All groups share one centre, and each spreads out both ways along 13 directions, with some noise.
In the rows, 128 means zero.
Known rows, each followed by its group:
[118 136 106 171 129 155 162 147 131  70 163 160 119 185 169 169 140 102
 127 105]
J_711
[117 129 159 156 116 155 184 113 140 136 136 167 161  86 158 101 131 141
  99 114]
J_11
[141 123 107 146 163 111 171 157 133 114 164  94 184 177  98 169  99  98
 128 140]
J_381
[120 165 114 104 135 108  89 127 102 162  81 202  76 141 145 125 108 136
  75 125]
J_597
[159 116 130 107 122 120 117 140 116 115 129 106 128 130 110 105 179 102
 111 134]
J_711
[118 148 140 154 109 128 136 148 135 148 103 130 139 116 149 146 107 116
 114 168]
J_11
[138 164 157 122 146 185 201 115 141 183 139 117 174 192 107  94  61  91
 100 126]
J_711
[119 113 122 165 185 149 167 130 111  97 135 168 145 112 221 146 153 141
 103 103]
J_597
[134 165 133 114 170 126  89 146 102 206  85  96 142 146 138 105 122  87
 125 136]
J_381
[137 151 116 167 147  99 122 186 147 156 147  98 157 185 181 154 154 114
  84  77]
J_597
[126 152 129 122 136 135 111 125 124 119 131 123 134 107 148 111 102 136
 119 129]
J_597
[123 119 131 146 140 130 143 135 152 147  97 130  95 161 143 153 112 134
 121 140]
J_381
[120 143 141 143 157 118 133 148 139 126 113 127 148 120 120 136  83 118
  95 129]
J_711
[112 114 122 121 125 135 120 111 151 118  74 144 136 139 145 152 136 130
 110  94]
J_11
[122 165 155 136 181 139 128 159 118 135 125 119 150 152  92 103  76  56
 140 105]
J_711
[141 139 127 167 150 112 174 157 151 122 145 147  96 180 147 139 103 119
 102 162]
J_711
[143 106 127 156 177 102 151 114 128 183  94 163 135 139 191 119 177 145
 142  91]
J_597
[126 146  92 141 193  92 104 132  75 136 129 183 103 117 184 138 108 157
 124 131]
J_597
[154  81 133 158 187 116 138 159 119 158 176  55 138 124 165 128 164 175
 135 132]
J_711
[103 154 124 112 117 118 110 126 127 156 120 141 133 115 107 134  66 144
 107 142]
J_11
[146 106 107 105 120  94 125 109 166  82 146 118 122 171 103 145 120 162
 132 108]
J_11
[142 109 142 161 153 115 102 141  94 112 116 105 163 122 163 139 162 130
 136  59]
J_11
[136 125 129 168 123  94 158 156 159 110 171 146 119 105 119 117 136 116
 133 166]
J_11
[117 128 132 146 151 119 148 152 143 158 136 123 145  85 136 107 132 107
 140 159]
J_711
[119 130 120 146 141 127 128 147 130 212 106  88 160 148 115 155 139  98
 146 111]
J_597
[132 111 164 126 133 123 145 112 130 145 104 153  99 116 119 116 121 162
 109 148]
J_381
[162 138 134 141 158  81 112 132 124 177 144 119 103 169 132  81 141 147
 154 127]
J_597
[112 145 137 146 196 167 159 124 112 104 125 183 140 168 121 135  86  78
 110  72]
J_711
[125 127 133 136 211 133 146 128 163 114 102 146  67 113 209  84 126 125
 140 194]
J_381
[127 120 141 120 119 128 138 120 115 160  90 135 169 103 129 123 146 112
 108 125]
J_381
[149 148 139 179 120 117 172 132 124 150 136 164 159 152 147 109 146  99
 148 120]
J_711
[106 141 125  98 128 159  95 134  97 150 124 112 103 101 116 118 136 110
 129 139]
J_381
[111 144 140 154 180 160 143 127 143 102 153 148 143 119 147 110 102  89
 164  92]
J_711
[139 111 126 137 163 119 129 157 105 123 124 120 139 132 107 127 184  64
 122  99]
J_11
[128 123 135 113 128 155 129 142  98 153 139 113 112 147  92 126 152  97
 114 123]
J_381
[178 157 177 139 125 101 104 140  89 127 141 114 145 140 118  59  95 152
 119 126]
J_381
[100 122 107 115 147 118 109 139 145 153 157 133 152  80 133 126 162 120
 114  69]
J_381
[128 147 140 126 122 119 111 120 132  77 136 141 124  74 164  75 102 136
 140 163]
J_381
[126 153 102 127 126  86 105 135 175 172 130 140 109 150 151 112 136 114
 151 121]
J_381
[107 151 134  83  91 158 136  77 161 143  82 157 138 130 125 144  44 177
  80 135]
J_11
[114 133 127 129 146 147  80 126 110  92 115 127 115  83 190 109 150 109
 172 120]
J_11
[138 144 115 113 133 119  99 115 122 134  89 132 102 153 150 123 111 139
 150 146]
J_597
[108 133 173 136 202 176 116 162  77 116 107 129 152  58 148  90 142  68
  85 121]
J_11
[149 136 131 130 174 133 156 134 125 170 151 109 127 150 145  97 127 108
 144 157]
J_597
[111 169 134 128 143 165 144 131 109 183 158  97 191 127 110 102  79  75
 166 132]
J_711
[132 149 141 137  89 142 131 148 148  89 180 120 102 143 100 110 103 119
 131 153]
J_597
[144 121 141 127 115 122 157 116 159 124 136 139 105 139 118 102 135 132
 136 156]
J_11
[129 142  70 109 167  76  56 134 116 143 123 111 115 182 140 167  89 161
 159  82]
J_11
[158 163 152 135 116 106 129 137  91  98 118 104 167 143 124 100  82 104
 128 190]
J_381
[120  79 135 174 154 136 151 144  91  81 119 128 165 113 138 186 136 146
 118  94]
J_597
[135 104 155 162 116 119 139 145 147  86 107 110 164  93 149 146 140 143
 105 123]
J_11
[110 136 125 171  33  99  75 162 119 104 112 110  79 107 129 172 172 121
 182 161]
J_711
[126 136 135 155 123 146 163 138 143 118 144 140 137 121 158 123 149 105
 105 122]
J_381
[125 132 127 157 139 143 139 151 157 135 120 108  88 189 148 156 102 140
 133 146]
J_711
[114 122  97 120 166 102 104 167 120 102 140 131  53 136 106 160 128 132
  93 177]
J_711
[138 128 163 129 149 153 107 124  98 118 135 117 103 113 148  73 142 142
 133 120]
J_381
[128 124  97  83  77 118 103 117 134 130 122 105 159 107 146 151 138 166
  98 142]
J_711
[163  86 159 106 166  84 135 115 178 146  55  80 196 114 119 104 141 136
 105 101]
J_597
[137 120 126 116 117 133 133 111 163 141  98 110 110 177 120 145 124 134
 153 137]
J_11
[121 143 138 118 131 161 135 126 108 133 134 146 126 137 116 118 121 113
 100  97]
J_11
[ 82  88 119 117  95 122 118 104 168  98 133 170 129  52 118 156 150 176
 123  62]
J_381
[121 131 136 126 135 159 135 125 149  74 121 112 132 126 169 130 105 133
 126 143]
J_597
[138 135 131 119 163 120 123 129 135 185 145 135 110 135 130  87 164 113
 156 103]
J_597
[ 97 164 107 109 129 167 105 161 146  91 153 110 142 130 152 143 136  79
  89 105]
J_597

New rows, each followed by its group:
[ 80 148  84 109 117 150 105 104 111 118 137 157 162  81 151 163 103 135
 153 100]
J_711
[ 86  77 124 149 182 109 133 122 121 134  98 134 145  63 104 180  97 150
 170 122]
J_597
[103 160 127 119 141 136 128 130 161 126 143 159 112  98 199 100  93 145
  89 138]
J_597
[ 88 132 116 118  95 201 102 121  74  94 175 127 115  83 112 127 199  79
 197  96]
J_711
[116 120 145 140 126 122 119 143 155 142 118  97 110 125  91 140 117 122
 160 140]
J_11
[140 142 121  94 151 132 105 109 132 130 128 108 174 131 131 103 117 113
 145  94]
J_711
[131 113 112 117 156 100  99 119  99 124 104 133 124 116 118 127 144 127
 154 120]
J_597
[108 119 124 128 118 132 111 135 130 112 101 139 125  87 128 154 150 123
  93 125]
J_711
[118 118 120 116 110 139 116 120 119 109  74 133 129 112 140 159 136 111
 124 150]
J_381
[153 110 158 142 181 107 156 138 136 140 100 160 126 123 115  86 164  89
 113 120]
J_711
[109 140 157 162 144 120 118 182 107 158 110 118 148  70 111 135 114  89
  94 142]
J_11
[123 110 135 166 135 154 154 149 118  85 127 160  60 183 132 155 184  91
 121 122]
J_711
[141  96 144 124 149 133 152 104 153  98 110 135 124 144 123 122 129 122
 145 115]
J_381
[142 108 138 141 126 108 153 123 115 118 121 146 145 114 119 122 148 120
 127 146]
J_597
[138 124 122 119 151 115 141 121 138 161 137 125 148 101 133 100 126 141
 119 146]
J_711
[128 120 117 155 194 110 138 152 113 181 163 116  96 157 105 131 128 121
 169 117]
J_597
[147 120 153 154  78 101 161 122 169  96 149 132 126 113 116 115 136 147
 137 156]
J_11
[122 146 128  96 136 152 127 119 130 164 143  86 199 116 132 108 110 117
 125 116]
J_711
[ 79 124 143  86 137 173 120 118 173 141  86 128  91  87  69 132  95  85
 125 166]
J_11
[132 183 140 172  38 125  97 127 163 125 125 105 142 141 157 103  97 102
 242 136]
J_711
[147 107  97  96 126 134 117 138 114  74 143 121  86 164 126 146 192 127
  87 126]
J_711
[119  82  93 145 132 138 191 120 158  99 122 132  94 169 125 200 141 126
 139 182]
J_381
[130 163 134  88 122 159 120 118 198 157 128  73 123 160 159  80 117 107
 167 153]
J_597
[124 134 111  85 171 133 172 126 147 150 159 163 111 162  65 107 118  83
  66 146]
J_11
[132 124 159 131 148 165 146 129 107  96 123 102 146 139 107 117  99 109
 133 138]
J_381
[ 71 107 148 111 116 227 134 112 129 182 127 132  73  85 128 120 186 135
 135  99]
J_381
[118 166 121 107  98 138 111 108 107 122 107 177 152 121 151 132 107 148
  61 102]
J_11
[104  99 140 128 156 150 135 131 142 119 116 129 145  93 116 145 137 112
 129 104]
J_597
[142 112 151 150 143 126 161 127 124  98 158 153 111 116 112 102 136 138
 130 129]
J_597
[128 146 155 125 152 118  93 141 125  62 126 135 141 100 111  95 108  90
 134  92]
J_711
[105 151  93 107 174 114  72 135 115  94 123 155  57 157 101 153  74 118
 149 144]
J_711
[128 148 126 147 153 139 144 130 107 162 158 158 133 135 156 109 120 138
 120  93]
J_11
[122 153 140 134  76 148 135 122 122 185 114 149 144 132 121 110 177  98
 118 102]
J_597
[128 164 133 116 137 102  93 136 128 233  83 129 127 138 123 105 127 112
 100 121]
J_381
[116 113 110  75  77 127  85  91 136 118  78 179  51 123  79 128 180 116
 133 112]
J_381
[127 130 131 148 133 133 149 128  92 187 109 133 174 153 126 154 115 140
 102  93]
J_711
[137 120 135 128 121 120  80 152 123 133  77  54 142 126 116 143 166  70
 185 154]
J_11
[154 132 163 174 125 119 151 147 101 144 141 158 101 151 120  85 189  89
 133 118]
J_11
[119 111 104 103 175  91 128 101 232 161  96 175 102 133 143 104 158 112
 163  79]
J_381
[ 96 162 131 129  81 149 143 145 133 198 108 142 100 111 105 144 102 116
  78 183]
J_381
[138 124 142 128 142 118 145 130 135 143 175 123 122 116 107  99 117 150
 131 130]
J_381
[ 79 144 122 171 129 161 107 160 123 101 113 133  86 144 136 187  94 112
 147 119]
J_711
[120 116 102 100 151  86  66 120  94 142  87 131 130 113 114 148 128 147
 132 101]
J_711
[153 145 152 114 108 106 147 122 155 171 142 137 103 132  66  65 128 103
 138 181]
J_597
[171 123 145 131  94 105  99 136 102 127  60 127 155 191 132 153 170 129
  71  58]
J_597
[129 142 120 132 156 118 118 127 121 124 163 133 115 119 170  94 128 136
 148 132]
J_597
[128 152 110  87 130 147 126 118 130 106 148 128 124 158 114 109 113 101
 134 131]
J_711
[119 143 111  62 161 109  57 118 113 105 149 119  82 140  60 111  77 141
 156 115]
J_11
[135 131 121 119 134  85 104 128 140 150 131 159  69 106 140  84 133 158
 132 155]
J_381
[130 135 132 143 134 182 192 122 124  86 166 168 134 165 148 140 114 119
  73 103]
J_711
[114  98 151 142 122 125 115 143 165 105  82 106 132  93 114 155 134 120
 134 127]
J_11
[109 133 145 155 173 123 106 158 150  97  88 123  86  83 170 119  92 131
 148 187]
J_11
[133 108 157 133 150 143 104 132 112 115 123  80 149  70 142 102 137 129
 174 122]
J_11
[102 119 148 158 127 187 134 145  75 148 144  81 126 127 144 165 111 166
 136 131]
J_381
[ 70 126  85 112 133 138 101 142 177 165 143 123 143 122 111 186 137 102
 135  51]
J_381
[118 138 131 173 139 160 181 149 118 160 135 140 165 148 143 159 117 100
 105 106]
J_711
[117 137 126 124 118 141 117 143 104 149 126 127 116 126  98 137 130 107
 133 141]
J_711
[124 110 147 107 115 107  77 114 138 126  81 111 111  81 124 136 104 191
 105 115]
J_711
[130  96 153 167 160  90 169 146 158 130 135 121 155  91 117 144 105 156
 117 142]
J_597
[139 153 109 156 133  63 129 150 180 160 144 134 137 155 147 137  84 147
 150 136]
J_381
